The first 11 rows are patterns. Each new row is the sum of 3 different patterns, raised or lowered, with some noise. Before adding, each is slid sideways (what falls off one end comes back at the other) and multiplied by a number that may be negative. Names go in the order of the patterns.
Known rows, each followed by the names of its patterns:
[  1  12   1 -10   0   3   7   9  -1   6   1   4  24  10   2  -4   6  -5
 -13 -24  20   1  -1  -4   0   4  -3   0   7  10   6   1  12  -4]
J_170
[ -5  -3  11  11   3  -5   1   4   0   1   3   1  16  -6  -1 -18   9   2
  -9   3   3   0   0   0  -2   1   3  -1   8   2   2  11   0  -1]
J_613
[  1  -1  -1  -3 -12   8   2  19   4  12  -5   0  24  -6   0  23   3 -20
  -7  -2   8  -3   4   3  -7   1  -6  -2   2   3 -12   7   6  -1]
J_23
[ 15  -7  -1 -24   3  12  -5   2  -5  -2   4   5  -5   1  -6  24   7  12
  -2  15   8   3  -6  -8  -2 -10   0 -13   0   3   9  14  -1  -8]
J_492
[ -2 -11  -8   2  -7   0 -15   6  20 -19  -5   8  -4   8 -11  -3 -13   6
  14   1  12 -10  -3  -1  19  19  15  -5   3   0  -4   1 -12   0]
J_182
[-10 -23  -6 -20   1  -6 -13  -2   3  -7  -5   1  -3  13   2   1   7  -4
   6   3  -2   0  -3  -2  15   3  -5  -8 -10  -4   0  10   3  -5]
J_777
[ -2  -5 -11 -11  -6   9   9  19   8  -5 -24   0   3   4  -7 -14 -10  16
 -13   0   6   1  -9 -15  -4   8 -11   8   0   0  -6   0   0   6]
J_921
[  7   1 -20   7   2 -16   1   0   7  15  -6  -5   6   2 -15   1  -6  -6
   3  -7   8   4   8   3   2   3   8   2   9 -17  -3   0   9  -1]
J_930
[ -6  -5   5  -4  -1  15   4   0   0  -2 -21  -1 -24  -6 -10  -2  -1  13
   4  -6   4  12  -3  -3   1   4  24  17  24   5 -24   0  12   7]
J_913
[  0   3   5  -2   3  10   1  -4  24  12   0 -15  -1 -17  -3   6   5   6
  -3  -1  -5   9  -3  -9  12  -1   0 -12   8  -1  -6  -7  -4   1]
J_734
[  4   8   5 -24  -2   0 -16  -4  24 -17 -11   4  23   0   5   0 -15  24
 -15  15  -4   1   5  -6  20   0  -2  17  -3   8 -21   0   8   0]
J_166

New rows. What belongs after each?
[ 11   2   1   0  -7  -8  -9 -11   6   9   7  13  15  -1 -15   3  14   4
  19  12  21   2  21   3  24   6  32   3   2   9 -11   4   2  -7]
J_613 J_777 J_913
[ -6  12  -1   2  -6   0  -4  -6  11 -14  -4   1  -3 -12 -19 -34 -17 -28
 -23  12 -13 -17  -6   7  -5  -7 -14 -26 -42 -26   1 -14 -13   9]
J_492 J_777 J_913
[-20 -15 -25 -16  -5   0 -45 -25 -19  -3 -13   5 -13 -23 -22 -19  -7 -16
  -4 -24 -19 -20 -45 -21  -9  15 -22 -15 -13   4   0 -10 -31 -13]
J_492 J_921 J_734
[ -1   1   9  -7  -9 -12 -21  -6   3   4  19   1   2 -21  -1   1   8 -24
 -25 -22  29  -9  -1   1 -11 -12 -15   0  25  -3  25  -4   8  -1]
J_170 J_777 J_921
[-34 -14 -10  12  -3 -18   0  12 -25 -15  -3 -13  10   7  -2  -2 -27  18
  -3 -10  -5 -14  -1  -1 -16  -6   0  -8  -1 -28 -25  -9 -28 -26]
J_23 J_492 J_913
[-14 -15  -6  -9 -13  -4  -4 -12  13 -19  -5  -3 -10  -3 -18 -18 -16 -10
   6  -6   6 -40 -21 -11  19  20  14  -8  -2 -12 -16  -6 -22   1]
J_182 J_930 J_734
[  1  -2  -2   8   9   2   9  -2  -5 -15  -2  -2   1  -1  -9 -16  -6 -26
  -5 -18  -5   4 -11   2  12  -6 -11   5   0  22  -3 -11  18  -1]
J_613 J_182 J_777
[ -5 -21 -29 -28 -14 -26 -23 -15 -16 -11 -11 -17 -19  -7 -15 -23 -23 -29
 -12  -8 -25 -11 -24  -9 -20 -22 -19 -21 -11 -26 -26 -19 -14 -13]
J_613 J_492 J_734
[ 6 12 -3  5 14  8 12 -2 20 13  2 10 14  5 17  9  6 -3 19 13 -7  7 11  6
  1  5 10 17 30 -8 20  6 12 17]
J_170 J_613 J_166
[-12  -3 -17 -13 -13  -6 -10 -15   2 -12   9  -1   1   4  -9  -6   2 -14
  -8  -9   1   3   0  -8 -33  -2  -3  -4  -5  -4   3  -1 -22 -11]
J_613 J_777 J_930
[  7   1  -7 -17  -5  -4 -27   6 -23  19 -22   0  -1 -26   1 -19 -19  -4
 -17   0  -2   4 -14 -10  -6 -25 -11 -14  11  -1 -18   6  -2 -15]
J_613 J_930 J_166
[-10   5  21  30  15  53  22   6   3  -3  -3  21 -15   6   9  37   0  19
  23  17  16  29  15  14  22  19  44  12  29  13 -11  -5  19  23]
J_492 J_913 J_734
[-11   0 -11  17 -16 -16   2   6   0  13  -3 -22  15   4 -13 -16  -9   3
   9 -31  -2   5   0  -5  -5   7  -6  20 -11  -6  -7 -13   7   7]
J_492 J_182 J_930
[ -6  -5  -8  -9   7   8  11   4   4  -4  12  20 -10  -2  12  -8 -14   0
   5   7  -6   4  -4  -2  -2  -7   2  -1  -2 -11   7   5   1  -1]
J_23 J_921 J_734
[-12  -1  -8 -20 -11  -9 -24 -16 -26 -33 -18 -43  -6  10   6 -21 -22  -1
  -6 -13   0 -29 -28 -13  -5 -11 -15   1 -31  13 -14 -20 -11  -9]
J_492 J_930 J_913
[-21  -4  -9 -19  -3 -17 -11 -13 -12  -7  -3 -20 -13 -25   7  -3 -14  -7
 -13 -22  -8   1 -12 -11  11  -3 -27 -21 -49   5  -5 -25 -23  -7]
J_613 J_182 J_930
[  7  12  -4  10   0  20  -3  15   3  11  13   5  -1  -4   2   3   6  -4
   2  12   8   9  -1   4  15  -4  -1 -10  12  11  -3   8   4   5]
J_170 J_613 J_492
[ 22  -1 -22 -19 -12 -10 -12  -5  14  -4 -30 -10 -21   1 -13  13  -3 -13
  -7 -15   1   5   3 -13 -13 -13 -14 -13  -9   6 -19 -25  -5   7]
J_23 J_777 J_921
[  3 -13  12   1   6  10   4  -2   4  12   8   9  10   7   9   0  12  12
   1   4   7   6  16   3   1   2   3   0   5  14  11   5   2 -18]
J_613 J_777 J_921
[16 36 18 41 24 14 15 24 18 -3 15  3 17 28 21 26 16 14 31  6 17  1 24 37
  1 -9 24  9 21 18 14 12 10 48]
J_170 J_492 J_734
[-17   0 -22 -17  -5 -20  -6 -15  -9 -15 -14 -19  -7 -19 -28 -19 -27 -32
 -16  -7 -11 -21 -40 -47 -31 -29  -8 -24 -30 -21 -15 -21 -34 -11]
J_613 J_777 J_913
[ -6   7  20  15  18  28  23 -18  27  16   6 -10   8  25  17  17 -29  32
   5  11   3   6  18  -7  18   7   2  20  31  25   9  36  21   7]
J_613 J_734 J_166
[  3   2  -1 -16 -25 -10  -2  16 -16  -3 -11 -10  -2  -4 -12   0 -14 -16
 -33 -26 -34 -15 -24 -25 -15 -11 -23 -18   4  -3 -23 -24  -8  -7]
J_23 J_777 J_913
[ -1  -1  -4  -7  -9  -8   0  -2 -10 -23  -9   4  20   1   4  -3  -7  23
   7  -6  22  15 -21  -5  -7   2  -4  -4   5  -7   4  -6  -3   8]
J_23 J_182 J_930
[-17  -2  22  -2 -15  15 -14 -26   3  21  -6 -24 -16  -5  -5  17  -3   7
 -27   0 -25 -18   0  -8  -3  -3 -27   3  10  20 -17   4  -6 -10]
J_921 J_930 J_166
[ -8 -18 -21  -4  -3 -28 -21 -15   0  -7  -5 -11 -21  -7 -25  -8 -30 -16
   6 -17 -25 -11  -5 -10 -19 -21 -19 -17   9 -17  -1 -32  -6  -7]
J_170 J_492 J_166
[ 10  -9  -9  21  20   9  -1   1  -1  21  11  -8  31  -4 -10  -7  -1  20
  -5  17  13 -13  -5  -5  18   8  -2 -10   1  13  -7  22   8   4]
J_23 J_921 J_166
[ 26  13 -20   4  10   9  18   1  20  34  -4   4  23  17   6  15  21  18
   7  13  13  29  14  38  18  -4   2  29  19  13   2  13  14  -7]
J_170 J_930 J_913
[-21  -8 -14 -17 -13   5  10 -33 -24 -14 -23 -22  -3 -19 -26 -18   8  -3
   6  -5  -7  -9   9  23   9 -12   6 -18  10   8 -22   2  -7  -7]
J_492 J_182 J_913
[-14 -12 -22 -12 -14 -31 -25 -15 -11  -9   0  -5  -6 -22  -3 -10 -12 -30
 -12  -9 -16 -16 -30 -19 -16 -18 -15 -20 -15  -8 -15 -18 -17 -25]
J_23 J_492 J_777
[-11   4  -7 -10 -17   9  -5  13 -29 -14 -27 -11  -6 -17   0  14  -2 -11
 -21 -20  -6   0 -16 -26  -9  -4   0 -17   0  -2  21  -8 -20   3]
J_492 J_777 J_930
[ -6  -3  21   3   2  -1   3  18   5 -11   9  13  10  13  11  -2  19   7
  -5 -16   7   3   3   8  11   8   8   8  19  13  11  -1  18  -8]
J_170 J_613 J_930
[  8   8  -4  19  36   8  -3  29  10  35  -3  22  14 -28   6  12  14 -22
   4  18 -17  -7  50 -13  -7 -11  23  -8   1 -20 -19  13  -9  19]
J_492 J_913 J_166
[-17  13   3  -9 -16  -7   7  -8  20 -13  10  20   3  -6 -19 -21  -8   2
 -19  -4  11   2  16  -3 -13  13 -12 -10 -28  -1   6  -9 -10  -9]
J_492 J_930 J_734
[ -9  -7 -14 -23 -14 -18  -8 -19 -26   0 -18 -21 -38  -5 -25 -32 -23 -17
 -18 -13  -8  -2 -25 -11  -7 -10 -19   4   3 -16 -34 -25 -37 -13]
J_170 J_613 J_734
[11 -9 -2  0 10  6 10 14 -4 12 10  8  7  6  1 10 10 -1  7 -8  8 -1  1 11
 10  5 13  5  9  4 -3 -4  0 10]
J_777 J_913 J_734
[ -7 -23 -24 -15 -17 -10   5   8   3  13   3  14  -5  -7 -10 -10  -4 -15
 -14  16   0 -17 -13 -40 -24 -27   0  17 -12 -28 -33  -5 -17  -6]
J_777 J_921 J_913
[  8   6  16  -4   3  -4  13   1   1  -6  10  13  22  24  21  18 -17   6
   7  -8   2   9  -1  15   3  31   8  -3   4   3  -4   6  -9  -5]
J_492 J_930 J_913
[ 12  -9  -7  -2 -13  -8  17 -25  -8  13 -30 -32   5  18  -6  -8   2 -12
 -24   1 -18  16  -4  -4  -2  -9 -12 -17   6  31 -23  18  -7  27]
J_777 J_734 J_166
[  6  -1  13   3  14  16  -5  16  -6   6  19   2   6  -7   2   7  -6  10
   4  15  -2 -16   4 -13   3   0  -1   9   9  18   2  -3  16  21]
J_613 J_777 J_166
[  6  -4   4  10  -6   1  -9  -9  -9  -3  -1  -3  -2  10  10   0  10  19
  14   1  21   5 -19   3  14 -18  -4   7  23   3   0  -3   6   7]
J_492 J_734 J_166
[-20 -16 -11   2  -5 -12   2  22 -28 -14 -12 -13  -8  10   4  16  -9 -11
 -29 -11 -42  -6  -7 -27 -19   5 -12 -13 -12 -35  -8 -27 -11  18]
J_170 J_777 J_913
[14 16 23 15 14 15 10 22  5 17 22 15  6  2  8  1 24 13 -4 13 16 12 19 12
 11 32 11  6  6 13 15  9 12 19]
J_613 J_777 J_930
[  7  -1  -2  -3 -10   1   0  -6   9  -1  -6   2 -12  -6  -8   5   8  -7
  -3 -25 -17 -21   8   5  -7   1  10   8 -16   2  -6  11   1  -5]
J_170 J_182 J_777
[ 12  21  27  24  11  27  12  37  16  25  18  43   4  -1  36   8  16   2
   3  17  20  34   5 -10  23 -10  39   3  18  -2  -5  -5  16  32]
J_492 J_182 J_930
[ 22   2  18  15  -2   1   4  10  16   2   0  16   8   4  -5 -10  -5   6
  17  14   3   7  15  10  10   6   8   1  -4   1   4  13  21  15]
J_492 J_930 J_913
[ -7  13   6  11   7  20  23  18   8  28   4  -4  -1  35  23   7  -1  14
   3   7 -13  14   8  -7  32  16  21  -8   9  12  21   6   1  18]
J_170 J_492 J_182
[  6 -20 -13  -7  -9  13   9   4   6 -33 -22  -5   0 -15  -3   2   6  -4
   0 -21  -8  -2  -5 -33 -19 -32  -3 -29  -8  -3   5 -10 -24  -2]
J_23 J_921 J_913
[  1 -39 -22 -21  -8   7  -6 -19  -2  -2   0 -25 -16 -12 -16   2  13   1
 -16 -16 -10  20   2  -2 -14 -16   2 -21   0  -1 -12 -12 -15 -10]
J_182 J_921 J_913
[ -3   5   4  21   0  -8  11   7  -8  33  13  15 -12   7   6  14  14 -12
  10 -12  -2 -11  -3   7 -16   3  -2 -17   9  -6  16   8 -17  -1]
J_777 J_734 J_166
[28 -7  9 15 11 16  1 21 -7  6 24 14 19 14 17 20 -1 -1 -2  7 14  8 26 19
  6 -3 15 10 -6 14 27 15 18 38]
J_170 J_913 J_166
[19 33 18 14 19 15 15 24 16 19 13  7 14 25 17 25 13 16 14 24 22 11  0 12
  8 15 26 17 17  2 16 25 17 26]
J_182 J_777 J_734
[-10 -15 -14   2  -4 -13   7  -7 -18 -11  -5 -10 -20  -9 -17 -17  -8 -24
   7  -8  -1  -5 -11 -18 -12  -3  -4 -27 -18 -16  18  -5  -7   6]
J_777 J_921 J_166
[ 23  22   9  43  -2 -15 -27  20  23 -10   3   5   0   8  22   1   6   0
  27  -1  16 -14  20   4   5  -3   6  11  -5  10  -2   3   8  15]
J_613 J_492 J_913
[ -4 -14 -13  -6 -16  -4 -12 -15 -15 -11  -6  -1 -16 -12  -3 -27 -21 -18
  -1  -6 -18 -19 -28 -11 -16 -12  -7 -20 -12 -10  -1  -8  -5 -10]
J_170 J_182 J_777
[  2   9  -3  20   2  10 -25   6   1   8  -1   7   4 -13   9   9 -11   7
   7   8  14  20  12   9  -7 -13 -11   3   8  12  -2  11   2   0]
J_170 J_930 J_734
[  2 -13 -11   3 -22  -9 -15   4  -8  -8  -1  10 -26  -5   1   7  -4 -13
  -2  -5  -9   8  -2  -4 -24  -4 -18 -27   5   7  12 -14 -11 -10]
J_170 J_613 J_734
